Every row belongs to one group in each of 4 separate groupings. Each group adds its own fixed numbers to the row, and there is some noise. The rows also spread widely along 15 directions, which tell nothing about the answers.
(in the rows, 128 means zero)
Known rows, each followed by its group in each grouping:
[123 125 121 130 118 131 147 129 127  89 139 138 154 106 155  75 125  56
 133 127  97 186 154 121 115 138  96  70 132  96 143 149]
(0) M U (4)
[106 177 166 118 180 127 114  92 124 146 143 153 102 125 110 172 126 130
 184 144  77 156 174 176  70  96  59 179  87 178 140 146]
(1) E U (1)
[131 121 153 150  86  76 135 119  56 113 145 159 127 170 176 115 112 103
 157 164 148 145  99 116 147 144 166 147 118 146 139 128]
(2) E B (3)
[127  66 109 159  95 108 139  97 114 138 101 151 123 149 113 122 143  70
 134 191 146 142 153 197 117 159 129 153 122 105 150 104]
(2) P K (3)
[123 100  65 105 144 164 186 156 145  94 136  51 167 113 112  53 130 163
 140 133  97 132 136 136  74 174 114 127 187  93 171 113]
(0) W K (1)
[131 198 179 166 116 135 160 151  90  86 135 152 159 125  97  94 182 154
 161 155  73 159 143 126  83  88 119 153 102 125 100  96]
(3) P B (2)
[116 190 166 122 109 102  99  52 155 132 130 194 129 131 123 151 121  98
 164 194 106 161 132 112 114  68  90 121  82 110  66 170]
(3) W K (2)
[140 147 122 148 147 116 114 139 113 102 138 126 104 127 126 121 115 123
 118 146 118 122 132 126 120 129 151 132 122 131 121 119]
(1) J K (4)
[120  89 156 115 124 140 133 146 131 160  75 141 118  63  66 121 170 123
 197 109  90 133 131 121 129 121 126 211  70 136  66 100]
(3) J K (0)
[128 120 147 152 117 128 161 152 132  88 116 145 124 119 144  93 110 138
  88 126 115 115 149 123 121 113 145 115 133 146 115  93]
(0) M U (0)
[114 111 109 127 111 123 131 129 108 105 120 138  94 133 135 110  96 101
 123 141 119 122 145 118 154 148 147 159 125 128  87 121]
(1) W K (3)
[132 124  97 123 158 142 125 123 171 114 116 111 130 130 125 126 140 111
 120 133 140 137 164 131 104 122 116  96 168 118 156 126]
(1) E U (3)
[152 147 125 141 160 119  94 103 156  83 106 144  94 124 119 119 115 108
 120 110 104 135 151  82 123  97 129 148  96 123  71 122]
(1) J U (3)
[150 135 113 154 159 165 133 156  65 156 124 130 101 121 105 145 148 121
 143 123  93 170 141 169 109 139 119 161  54 176 131  86]
(3) E K (0)
[142 134 114 118 126 143 130 142 137 120 132 117 163 135 131 124 165 124
 147 129 140 145 125  95 127 103 132  84 150 119 144 120]
(3) J U (2)
[102 176 185  99 101 141 195 200 132  74 144 131 151  79 121  81 122 139
 131 121  87 145 131 125 119  93 115 106 132 134 101 142]
(0) J U (3)
[136  91 149 113 185 110 115 100 167 188  97 117 125 130 162 209 101 131
 158 140 188 100  90 141  82 104 123 165 167 173 196 107]
(2) M U (2)
[131 121 148 140 145 126 153 131 141 105  93 148 121  90 155 114  92  74
 102 141 115 124 133 127  93 114 130 166 140 123 100  94]
(0) M K (0)
[103 123 111 140 102  83 114  97  57  89 156 146  82 132 111  93 104  55
 167 169 107 151 167 161 143 179 137 161 114 107 116 160]
(1) J B (3)
[115 117 119 127 157 172 118 171 131 163 112 147  97 104 118 189 137  94
 108 116 144 105 170 156 149 106 133 124 128 183 117  91]
(3) W K (0)
[129 104  90 133 116 161 159 174 128  76 134 110 166 151 130  69 165 140
 143  94  93 165 152 104 135 145 117 100 137 130 155 113]
(2) P K (3)
[108  84  63 119  90 121 113  89  76 115 161 139  85 183 131 119  96 116
 145 159 123 122 138 127 184 173 142 154 113 138 106 119]
(0) P B (0)
[142  80  94 138 195 139  95 106 131 182  74 109  69 106 138 171  90  71
 123 117 157 118 147 138 108 153 122 160 130 157 136  92]
(1) M U (3)
[135  59 110 139 133 135 138 145 126 136 107 131 105 149 152 109 104 114
 128 100 124 150 118 139 134 149 127 131  84 170 155 114]
(1) J K (3)
[113 104 149 114  76  93 127  97 101 137 118 175 138 176 186 135 118  81
 161 172 153 141 112 100 160 125 144 161 132 134 111 130]
(1) E K (3)
[113 138 199 159  86  71 126  70 100 178  86 190 136 133 194 119  97 109
 149 204 142 147 128 101 107 113 129 106 121 144 101 123]
(2) E U (0)
[168  64 144 159 123 133 178 163 129 127  95 129 131 111 120  93 125 144
 119 112 113 151  65 135 116 127 151 159  48 150 141  76]
(0) P K (0)
[121 102 155 137 116 121 114 117 147 162 124 176 108 111  96 169 146 112
 154 147 130 141 140 169 151 103 117 115  68 166 135 142]
(2) M K (0)
[170  54 100 153 153 104 103 102 151 155  92 114  90 114 128 130  86 134
 131 116 150 123  74  99 140 147 162 135  73 148 135 112]
(2) M K (0)
[111 196 121 104 109 153 139 114  81 104 162 157 128 143  95 151 168 100
 148 187  82 150 186 162 118 104  95 180 111 113  83 119]
(1) W U (1)
[139 129  80 107 122 137 158 153 112  75 152 102 123 121  93 129 129 116
 121 159 115 118 111 155 123 146 151 197 138  85 109 101]
(2) W K (4)
[114 144 130 112 152 107 130 156 131  48 185 110  76 158  98 137  83 213
 136 104 112  73 135 155 133 121 155 196 135 188 138 135]
(3) J K (3)
[137 122 139 138 141 118 133 137 127 116 119 116 134 124 126  95 134 142
 160 118 122 145 109  99 110 126 137 135 114 137 137 126]
(1) J B (3)
[113 168 118 109 151 104  80  78 146 105 173 131  88 128  73 131 123 141
 198 138  96 157 140 117 138 119 100 127  86 131 116 201]
(1) E B (3)
[113 114 101 144 101 144 172 163 103 110 140 113 118 129 133  64  97 136
 107 148 105 150 150 152 128 164 124  75 122 139 145 131]
(1) M K (3)

New rows. What belongs after each?
[123  85  85 126 109 131 142 104 133 119 158 124 122 199 175 100  82 203
 123 127 117 149 123 120 133 142 104  72 101 186 178 133]
(2) M U (0)
[150  43 107 126 107  99 114 100 147 112 103 111 139 137  71  83 197 150
 210 104 132 146 114  93 154 158 160 172 103  96 146 135]
(1) E U (3)
[109 115  98  86 179 174 127 179 115 148 153  70 132 109 101 150 162 155
 184  90 123 122 143 143 120 152 117 136 170 161 183 118]
(0) J U (4)
[111 109 108  80 104 105  79  13 208 153 124 183 143 216 161 176 139 110
 177 184 154 145 127  97 143  83  83 135 124 119 116 167]
(1) E K (3)
[159 147 139 146 132 125 123 147 139  98 136 159 146 142 155 143 135  89
 101 132 130 138 121 103 138  79 142  98 105 141 123 118]
(2) J K (1)
[141  98 189 159  77  87 156 124 150 114 102 163 166 137 139  90 157 169
 139 152 135 128 103 108 119  98 152 115 106 124 132 108]
(2) M U (4)
[ 80 124 146 116  83 127 156 174  79 124 137 117 122 119 123  73 114 200
 178 122  83 123 152 101 152 155 132 105 136 165 107 135]
(2) J U (2)
[194 112  55 153 192 106 116  87 119  49 126  92 101 146 168  93  52  54
  98 125 107 158  85 106  70 162 141 184 120  82 142 105]
(0) J K (2)
[ 77 131 122  89 133 169 107 143 160 192 117 125 158  92  91 151 197 124
 202 149 115 137 187 135 124 122  82  77 169 127 128 149]
(2) J K (4)
[112  64 133 130  40  85 160 111 108 139 130 151 133 150 149 101 105 146
 140 193 163 111  88 127 166 146 166 122 124 130 125 121]
(2) M B (0)
[117 104 127 112 109 147 153 150 139 145  94 141 133 111 171 119 100  71
 102 132 143 140 139 118 131 116 113  91 136 139 102 109]
(3) J U (3)
[114 146 186 125 100 131 176 164 131 147 140 149 181 110 125 135 166 134
 159 169 130 155  96 153 107  87 107  95 115 140 154 125]
(2) P B (4)
[100  52 134 177  99  97 120 117 126 156 110 157  87 149  98 108 136 149
 130 170 142 100 171 203 130 160 146 109 106 156 153 112]
(1) J B (4)
[132 172 143 132 159 153 117 172 124 148 129 128 136  96 135 175 149  88
 112 150 159 101 151 109 137  93 153  93 177 146 127 109]
(1) M K (1)
[126 148 110  99 119 112 102 108 140 138 156 120 121 155 132 150 116 145
 152 165 165 119 101  82 168 118 156  92 148 132 124 163]
(1) E K (3)
[162  88  91 141 149 123 118  87 164  90 117 113 158 165 129  95 166 117
 159 111 126 172 130  97 106 131 118 126 131 104 180 126]
(1) P U (3)
[106 120 134 112  83  88 101 104 115 114 144 157 120 133 125 139 125 104
 177 160 138 120 125  93 185 129 157 130 138 116  99 167]
(2) W K (2)
[118  97 127 127 117 136 122 114 134 172 102 153 150 112 155 112 133  60
 163 142 105 181 151 120 124 130  80  74  94 134 127 149]
(2) J K (1)
[123 134 148 112 104 103 125  53 145 109 141 178 115 158 110 140 122 162
 176 160  81 160 127 139 114  92  80 195  46 145  98 142]
(2) M U (0)
[148 138  96 137 164 147 122 135 128 128 135  95 144 145 133 118 147 144
 139 132 145 140 127 115  95 127 130  94 148 137 165 113]
(3) J B (3)
[137 142 123 117 128 114 132 105 126 103 144 132 137 152 127 140 143 112
 152 159 134 153 133 147 107 121 119 148 137 118 152 132]
(2) E U (3)
[129 117 123 112 145  68 121 136  93  99 166  94  32  97 103 149  16 156
 123 146 151  61  61 133 160 150 202 204 115 162 108 136]
(1) J B (0)
[164  99  94 147 111 128 148 180 100 123 118  83 133  82 104  70 132 144
 133 123 128 143  79  75 160 165 192  89 107 107 119 111]
(2) E K (0)
[ 65 139 154 127  93  93 140 107 111  85 136 165  65 110 103  97  56 106
 134 177  82 107 183 175 134 147 115 177 122 130  57 150]
(0) P K (3)
[124  81 132 111 153 132 100 126 244 157  95 107 126  63  16 157 192 174
 164 128 167  66 120 116 145  91 158 120 156 111 115 127]
(0) P B (0)
[167  21 132 216 127  59 109  87 117 134  47 139  92 131 140  82  97  95
 125 140 160 115 112 123 116 179 188 166 101 121 137  84]
(2) P K (3)
[131  80  93 114 120 139 139 145 139 126 139 123 111 141 147 133  91 111
 101 120 137 137 105 129 160 135 127  92 104 152 147 121]
(1) P U (4)
[184  98 137 182 145 125 156 136 126 131  78 106 184 119 109  88 212 128
 149 139 151 168 115 137  61 137 154 120 134  97 201  81]
(2) W U (3)
[116 152 132 152 130 144 127 163 120  94 144 131 134 130  83 111 183 149
 143 130 115 118 183 138 138 124 150 107 157 135 133 118]
(0) P K (3)
[135  96 124 155 120 134 143 140 121 121 127 141 128 132 126 106 140 126
 123 134 123 140 137 149 132 135 141 109 107 145 155 109]
(0) M K (0)
[ 95 141 149 147 121 127 137 141 106 110 152 155 123 160 142 113 124 150
 148 136 100 136 170 159 107 117 107 104 125 179 152 129]
(3) J B (2)
[139 108 110 123 151 124  96  94 138 129 110 129 155 160 191 110 121 110
 173 106 118 154 114  46 110 128 115 134 129 131 126 124]
(3) J K (4)
[172 135 152 140 164 123 116 134 168 112 112 141 139 108 108 142 157 137
 150 105 113 151  94  98 111  77 134 145  74 144 130 120]
(2) J K (0)
[145 107 135 118 135 134 136 154 160  86 127 148 150 120 142 130 146  80
 125  99 127 140 113 103 143  91 143 133 125 133 134 117]
(0) J K (0)
[110  32 170 105  84 114 208 194 165 124 102 102 141  67 109  70  99 183
 149 108 126  96  56 135 135 147 159 168 117 134 131 112]
(0) M K (4)
[124 183 127  91 141 178 163 176 168 105 120 125 142  94 121 150 129 114
 104 139 110 122 137 115 111  77 101 145 152 120  70 101]
(2) M K (3)
[117  99 127 134 117 108 102 109 203 116 117 132 130 143 135  94 119 190
 126 118 140 101 137  50 158 106 142  37 149 136 118 146]
(1) P U (4)
[111 158 143 120 167 156 134 156 140 139 140 131 127 124 146 147 113 134
 131 124 107 125 152 140 104 104 100 110 139 180 141 126]
(0) E K (1)
[145  81 105 165 124 144 172 131 101 149 103 118 115 160 144  88  87 168
  96 158 106 132 106 158  94 154 125 149  72 156 127  64]
(0) P K (1)
[149 127 128 165  95  65 143 107  64  64 137 119 100 112 137  48  71 127
 126 160 113 133 106  87 138 166 188 144 113 100 101 127]
(1) M U (0)
[112 167 120  49 154 142 134  76 170 161 146 137 128 162 164 216  89 134
 151 187 140 127  76 124  88  68  74 205 135 151 110 121]
(1) E B (0)
[148  71 128 133  87 122 115 111 139 143 116 185 139 126  89 174 209  35
 138 155 174 146 138 168 183 105 159 122  94 106 142 119]
(0) W U (0)
[159 119  83 171 126 144 170 139  58 135  96 115 110 160 170 102  92 119
  60 195 130 124 123 151  80 159 160 168 128 126 114  30]
(1) J K (0)
[127 107  76 155  89 118 139 123  90  73 148 146 101 185 141  84 106 113
 105 154 103 147 168 156 146 167 134 124 107 129 122 118]
(2) E K (3)
[136 102 138 124 195 131  94 109 202 141  79 117 149 118 106 159 182 137
 185 107 143 101 136 103  81 101 131 183 186 123 153 103]
(0) E K (2)
[123  39 124 124 141 127 125 120 158 130  97 177  99 135 180 148  88  43
 125  77 129 152 123 125 147 116 104 154  78 183 141 118]
(1) W B (0)
[147 150 109 120 148 114 101 116  87  95 173 115  84 123  79 137 117 133
 181 114 111 153  97 117 154 136 141 175  54 142 112 160]
(3) W B (3)
[117 146 125 134 147 144 135 152 121 114 120 128 124 114 137 134 117  86
 118 140 132 122 161 131 114 121 126 134 166 136 116 105]
(3) P K (3)
[131 143 153 126 110 114 163 135 141  95 136 136 140 131 138 119 114 137
 109 155 149 129 117 139 111  99 141 114 137 132 135 125]
(3) W U (3)
[114 163  91 146 137 150 119 101 136 116 115 105 137 127 108  62 141 163
 152 157  90 142 194  95  88 149 102  87 158  98  94 130]
(3) M K (3)
[114 118 152 120 112 145 159 175  98 152 109 128 140 105 123 121 141 136
 164 132 114 130 119 131 124 124 135 147 120 151 116 102]
(3) J K (2)
[120 125 128 135 120 119 121 133  91 136 147 135 103 118 106 141 122 117
 162 148 126 129 134 153 147 140 141 135 110 149 132 139]
(3) M K (2)
[102 119 138  97 120 113 154 107 169  94 155 145 118 141 113 149 110 135
 124 166 128 108 135 192 103 107 111 168 142 126 142 135]
(0) W U (4)
[ 95  76  92 130 111 161 150 138 134 130  87 158  87 156 131 132  99 117
  74 156 104  72 204 184 120 131 111 193 128 155  60  52]
(3) J K (1)
[130 159 106 125 166 139  92  69 126 140 129 146  99 157 117 168 125 121
 166 157  99 153 157 144  94 118  79 183  90 146 108 126]
(2) M K (3)
[156  59  45 134 133 173 147 148  78 130 105  98  84 185 159  96  86 166
 110  89  99 139 100  96 147 180 137 193  58 173 100  56]
(1) M K (3)
[ 96 119 121 121 106 156 118 120 101 191  96 138 136 115 118 121 170 101
 181 162 135 135 161 107 141 147 118 120 143 119  88 111]
(0) M B (3)
[145  92 158 143  95 110 170 121 140 127 128 150 164 144 136  93 139 144
 154 149 114 188  73 135 114 109 120 113  58 142 176 132]
(1) P K (0)
[ 87 205 168 117 144 145 145 144  88  86 148 162 130  98 165 113 103  66
 161 112  53 188 190 124  95 103  61 115 127 156 107 156]
(3) W U (2)
[164 143 162 173 152  74 114 118 126  75 132 129 153 100 140  83 142  67
 158 127 145 177 111  91 109 127 167  82 140  96 186 174]
(1) W K (3)
[139 141 153 110 137 128 120 119 158 117 155 147 136 165 100 181 166 218
 176 128 124 112 100 119 133  70 131 184  94 181 142 119]
(2) M K (0)
[152 141 132 168 134  99  90  99 165 116 120 155  94 118 121 110 102 124
  96 153 126 133 131  98 139 100 152  56  81 132 101 148]
(1) J K (0)
[141  96  76 130  99  92 120 105  55  96 168  91 125 150 121  87 122 143
 183 154 142 127 104  97 159 194 192 161 147 106 151 133]
(3) M K (0)
[133 136  85 112 102 138 132  84 133  97 149 154  97 171 132 130  88 121
 101 162  96 147 127 130 143 112 101 132  74 121  78 124]
(0) M U (2)
[120 118 137 175 127  89  99  50  84 182  98 159 102 122 136 120 107  89
 170 205 121 158 161 156  88 162 114 135 105 125 127 130]
(2) M K (0)
[122 102  55 122 128 161 129 142 127 124 131 102 113 140 146 102 105 103
 108 132 131 137 152 108 154 163 127  74 149 126 127 124]
(1) M K (3)
[145  86 109 134 135 136 124  91 169 177  94 138 150 113 116 151 156  59
 132 179 162 155 113 152 110 118 119 103 124  98 150 112]
(0) P K (0)
[111  45 160 117  90 123 191 144 141 167 100 148 126 112 150 116  87 122
 122 140 135 140  84 182 118 135 113 135  76 157 143 109]
(0) W U (4)
[141 192 123 123 160 133 125 120 119  96 132 101 138 130 121 120 140 146
 149 146 114 136 135  77  95 110 129 150 164 110 110 112]
(1) P U (3)
[153 100 140 135 115 143 136 140 136 166  99 158 156 117 139 150 172  84
 125 135 160 157 118 127 136  89 135  91  95 143 137  96]
(3) J U (0)
[144  90  93 112 102 138 139 147 191 117 118 121 129  97 116 113 114 120
  90 126 142 124 103  94 167 114 136  59 113 103  98 126]
(2) M U (4)
[129 156 175 128 158  74  96 101 131 121 122 139  66  75 127 126  46  99
 152 127 115 142 105  95 127 114 130 131  77 149  88 177]
(1) J U (3)
[117 109 160 111 100  99 127  86 129 168 145 148 175 168 141 140 172 127
 213 173 168 164  89 136 123 119 120 115 129 137 191 161]
(0) E B (3)
[106 184 127  93 146 110  76  93 158 109 193 125 115 141  72 167 158 176
 201 141 120 124 150 116 154 101 122  95 148 137 148 199]
(0) E U (2)
[102 134 114  78 127 158 132 119 161 101 140 151 143 183 138 150 146 151
 171 117  85 142 156 122 120  92  72 188 122 156 111 125]
(2) J K (3)
[140 138 146 154 115 103 115 109 123 119 148 150 116 137 100 136 151 155
 142 166 144 120 115 126 143 103 164 121 102 140 132 127]
(1) M B (0)
[118  97 113 120 120 139 135 118 128 143 121 125 131 143 119 116 143 136
 167 141 122 148 135 136 125 144 113 143 114 140 145 127]
(1) M K (3)
[ 86 126 158 130 152 148 165 176 162  90 124 129 100  61  95  76 103 156
 134  78  57 148 192 157  98 122  84  96 106 175 138 149]
(1) W U (0)
[130  74 149 134 136 114 156 208 114 123 155 103  98  86 138 104  65 146
 142  63 134 146  75 133 172 155 153  65  81 209 197 169]
(2) M K (3)
[114 116 121 104 128 108  96 100 159 118 135 131 129 124 122 151 136  79
 155 142 169 115 144 101 163 121 143 105 185 108 133 156]
(0) P U (3)
[119 142 133  97  72  78 110 113 106  95 177 127 125 106 106  94 114 108
 182 151 142 148 106  80 198 137 164  73 120 100 108 207]
(3) J U (3)
[132 135 141 156 129 155 139 196  99 113 124 136 136 126 159 100 129 132
 120  87 107 138 125  69 163 117 154  68 120 170 119 103]
(0) P K (2)
[124 139 104 114 119 125 154 106 127 155 130  81 164 114 136  94 105 136
 144 211 143 127  97 107  91 149 132  94 185  83 133 129]
(0) P K (1)
